Every row belongs to one group in each of 2 separate groupings. Each group adds its own fixed numbers to the row, and there is some noise. The rows also spread widely along 4 directions, which tell nothing about the answers.
Some rows, each with its group in each grouping after it:
[ -9  33 -11 -11   5  27  26 -15   7   3   3 -28  -3 -14   0  33 -24  24
  37 -20   7  -4   4   9   4  12  -3  16  19 -18 -11 -33 -20] -> (2) Z560
[ 10  12  13 -11  -5  37  -3   0 -26   3   6  -5 -17  13   3  -7 -42  11
  11  31 -11   7 -14  12  10 -18  40  14   6   8   4  -7   8] -> (0) Z86
[ 16 -13  11  -1   2  -4 -22  13   1  -4  -9  -1  -2  -5  16  -8   1 -12
   3  12 -21  -2  39 -37   0   6   5  -2   5  -6   1 -21  -3] -> (1) Z595
[ 17 -52   2 -30  -6 -23 -11  -5   4  13  -7  -8   3   8  14  -9  -4   4
  11   8  15   8  25  12 -12 -11  11  29  -1  -4  20  46   6] -> (1) Z560
[-16  40 -33 -22  10  26  31 -20 -11  -3 -17 -31  11 -25  -1  45  -1  -1
  39 -62  10  33  24 -35 -11  53  -4  17   3 -27 -11 -75 -24] -> (0) Z595
[  1  17   3  12   4  34  10   8  21  -3  10 -14   1 -11  -8  27 -28  -4
   7 -11  -2  -9   5 -13   8   9 -17 -10  14 -24  -2 -38 -24] -> (2) Z86
[ 30 -33  21  35  19 -16 -25   2  32 -12  12   4  12  -1   5 -12   9 -10
 -35  16 -14  -7  56 -25 -15   1 -27   3  -4 -14   6  17 -18] -> (2) Z560
[ 35 -84  22   8  21 -41 -37  -6  17  -3 -15  10  20  27  13 -25  28 -33
 -37   2  -2  36  80 -24 -25  -2  -5  18 -21   0  19  48  12] -> (1) Z86
[ 16  -3   3  10   3   2   2  13  15   6  14  -6  -9 -17   0   8 -14   9
  -6  -8  -2 -18  20 -17   7   3 -16  -8  13 -21  21 -13 -16] -> (1) Z560
[ 19 -59   7 -12  -1 -13 -41   9  -5   0 -13   7  12  15  22 -27  25 -13
 -10  20 -10  11  38 -19 -24  -2   9  15 -12   1  13  41  13] -> (0) Z595
[ 20 -53  12 -27 -21 -11 -16   4   1  12   6  -1 -13  15  16 -23 -17   7
   7  28   4 -10   2  29  -7 -22  14  14   2   1  28  61  17] -> (1) Z560
[ 10 -39   1 -24  13  -5  -7 -25  -9   0 -14   1   9  17   9  -9   5  -8
   7  -9  12  36  33  -3 -14   7  12  28 -17  -5  12  18   8] -> (0) Z86
[ 16  10  22  10  -6  25 -14  13   9   3  19  -1 -13  -2   5 -15 -35  14
  -8  54 -24 -30 -10  10  -3 -19   0 -10  12   2  -1   8  -7] -> (2) Z560
[  7  16  26 -24 -21  35  -2   9 -24  17   2  -9 -35   3  11  -6 -60  14
  33  36 -13 -14 -31  28  19 -25  43   1  18  12  -3  -7  23] -> (1) Z86

New rows, each followed by its group in each grouping:
[ -2  12   4 -16 -10  32  12   0   1   5   9 -19 -13   2  -3  12 -47  10
  27  25  -5 -17 -27  24   1  -9  10  -1  18  -3   1 -10   3] -> (2) Z86
[  6  11   3 -19   0  32   6  -5 -16   3   4 -10 -15   2   1   9 -35   5
  12   5  -4   8 -10  11   5  -6  24   7   7   2  13 -11   1] -> (0) Z86
[ 17 -29  20   3 -10  10 -20  26  10  -3  27   4 -19   7   3 -11 -20  -3
 -35  26 -13 -13  -1   3   0 -17  -4 -16  -8   0  34  27   5] -> (0) Z86
[  6 -27   2 -20 -16   6 -19  12  -6  12 -11  -5 -10  -4  18  -7  -6  -3
  17  14  -6  -3  13  -6  -9  -3  12  -1   7  -6   9  10   9] -> (1) Z595
[ 32 -63  11  16  11 -32 -33   2  24  -1   6  10  10   4  11 -20  22 -17
 -30   5   3  10  62 -26 -21   1 -22   6 -16 -12  30  47  -3] -> (1) Z560
[-11  40 -23 -16  15  26  37 -34 -14  11  -2 -31   6 -16  -2  37 -24  20
  36 -43   7  26  15  -6  -1  29  11  35   5 -22  -3 -49 -24] -> (0) Z560
[  1  28  -6 -13   6  24  17 -15   3   9   4 -22  -2  -5  -5  21 -28  16
  26   0  -6   1   6   3  -2   7  10  24  10 -11 -14 -19 -10] -> (2) Z560
[  4 -20 -22  -2  16 -10  -5 -14  19 -11 -18 -14  27  -9   2  16  23 -13
  22 -26   0  20  52 -26 -25  28 -22  14  -6 -25  -8 -14 -18] -> (2) Z595
[ 13   5  19   0  12  23  -6  -4 -19  -6  -1   3  -1  13  12  -7 -23  -6
  -2  11 -20  12  19 -12  -1  -8  27   9   2   5   6 -14   3] -> (0) Z86
[ 26 -19  26  12   7  16 -20   8  13  -5  15   4  -3  10  -2 -14 -23 -10
 -13  46 -26 -12  20   2  -5 -20   3 -10   2  -5  -4  13   4] -> (2) Z86
[ 15 -34   6  -3   1   2 -13  18  14  -7  10  -5  -7   6   2  -6  -4  -7
 -23  10  -3   5   6   3  -4  -9  -3  -5 -12  -8  31  20   5] -> (0) Z86
[ -1  29  -5   0  -2  25  14  -1  14   0  17 -22  -5 -11  -3  25 -32  18
  15   0  -3 -22  -5   7   4   5 -12   5  14 -19   1 -24 -18] -> (2) Z560
[  1 -34 -18 -10 -21   1   0  40  27  -7   9 -13  -8 -23  -1  13  14   1
 -17 -22  14 -15   2 -20  -7  22 -37 -22  -7 -28  45   8 -14] -> (0) Z595
[  2   9  -3 -24 -15  25  -3  10 -16   4  -5 -10 -11   1  15  -2 -18  12
  25  23 -14  -1 -11   4  -5   1  30  12   9   8   1 -10   9] -> (0) Z595
[ -1  31 -22 -18  32  16  30 -51  -5   4 -20 -31  29  -8  -5  31  -9   9
  47 -44   6  34  44  -4 -18  30   9  49   0 -19 -32 -48 -19] -> (2) Z560
[ 25  32  18  25  27  16  -4 -16 -14  -2   5   1   0   5   9  -4 -12  -1
 -19   9 -40  17  48 -34  -2   2  21  19   2  -2 -11 -34  -9] -> (0) Z560
[  3  55   4  13   3  41  17   5  13  -5  20 -17 -17 -27  -8  24 -40  14
   4   3 -20 -32   1 -13   8   7 -13 -11  23 -16 -13 -56 -28] -> (2) Z560
[ 26 -55  14  27  -1 -12 -22  32  43 -12  19  10  -7   1   1   0   7 -31
 -52  -2   6 -14  36 -34   1   5 -37 -28   1 -27  35  12 -12] -> (1) Z86
[ 14   6  11 -21  -4  13 -17  -5 -29   9 -24  -7  -4   6  28 -10  -8  -6
  27  24 -28  21  22 -16  -6  -4  39  18  16   7 -21 -16  15] -> (1) Z595
[ 12 -41   4   1  -4 -10  -7  22  38  -2  17  -5 -11  -7  -5  13   5 -16
 -23 -19  23 -10  12 -18   9  11 -26 -25   1 -21  38   8 -10] -> (1) Z86
[ 18 -26   7   1  16  -7 -30 -19  -7  -7 -18  -1  25   9  18 -12  13 -21
  20  22 -25  18  53 -18 -20   5  18  19  -4   1 -22   6   2] -> (2) Z595
[ -4   4 -12 -22 -21  22   0  14  14   0   4 -12  -4 -16   3  13 -18  13
  26   8   0 -27 -14   6   0   8 -13 -16  14 -16   6  -5  -7] -> (2) Z595
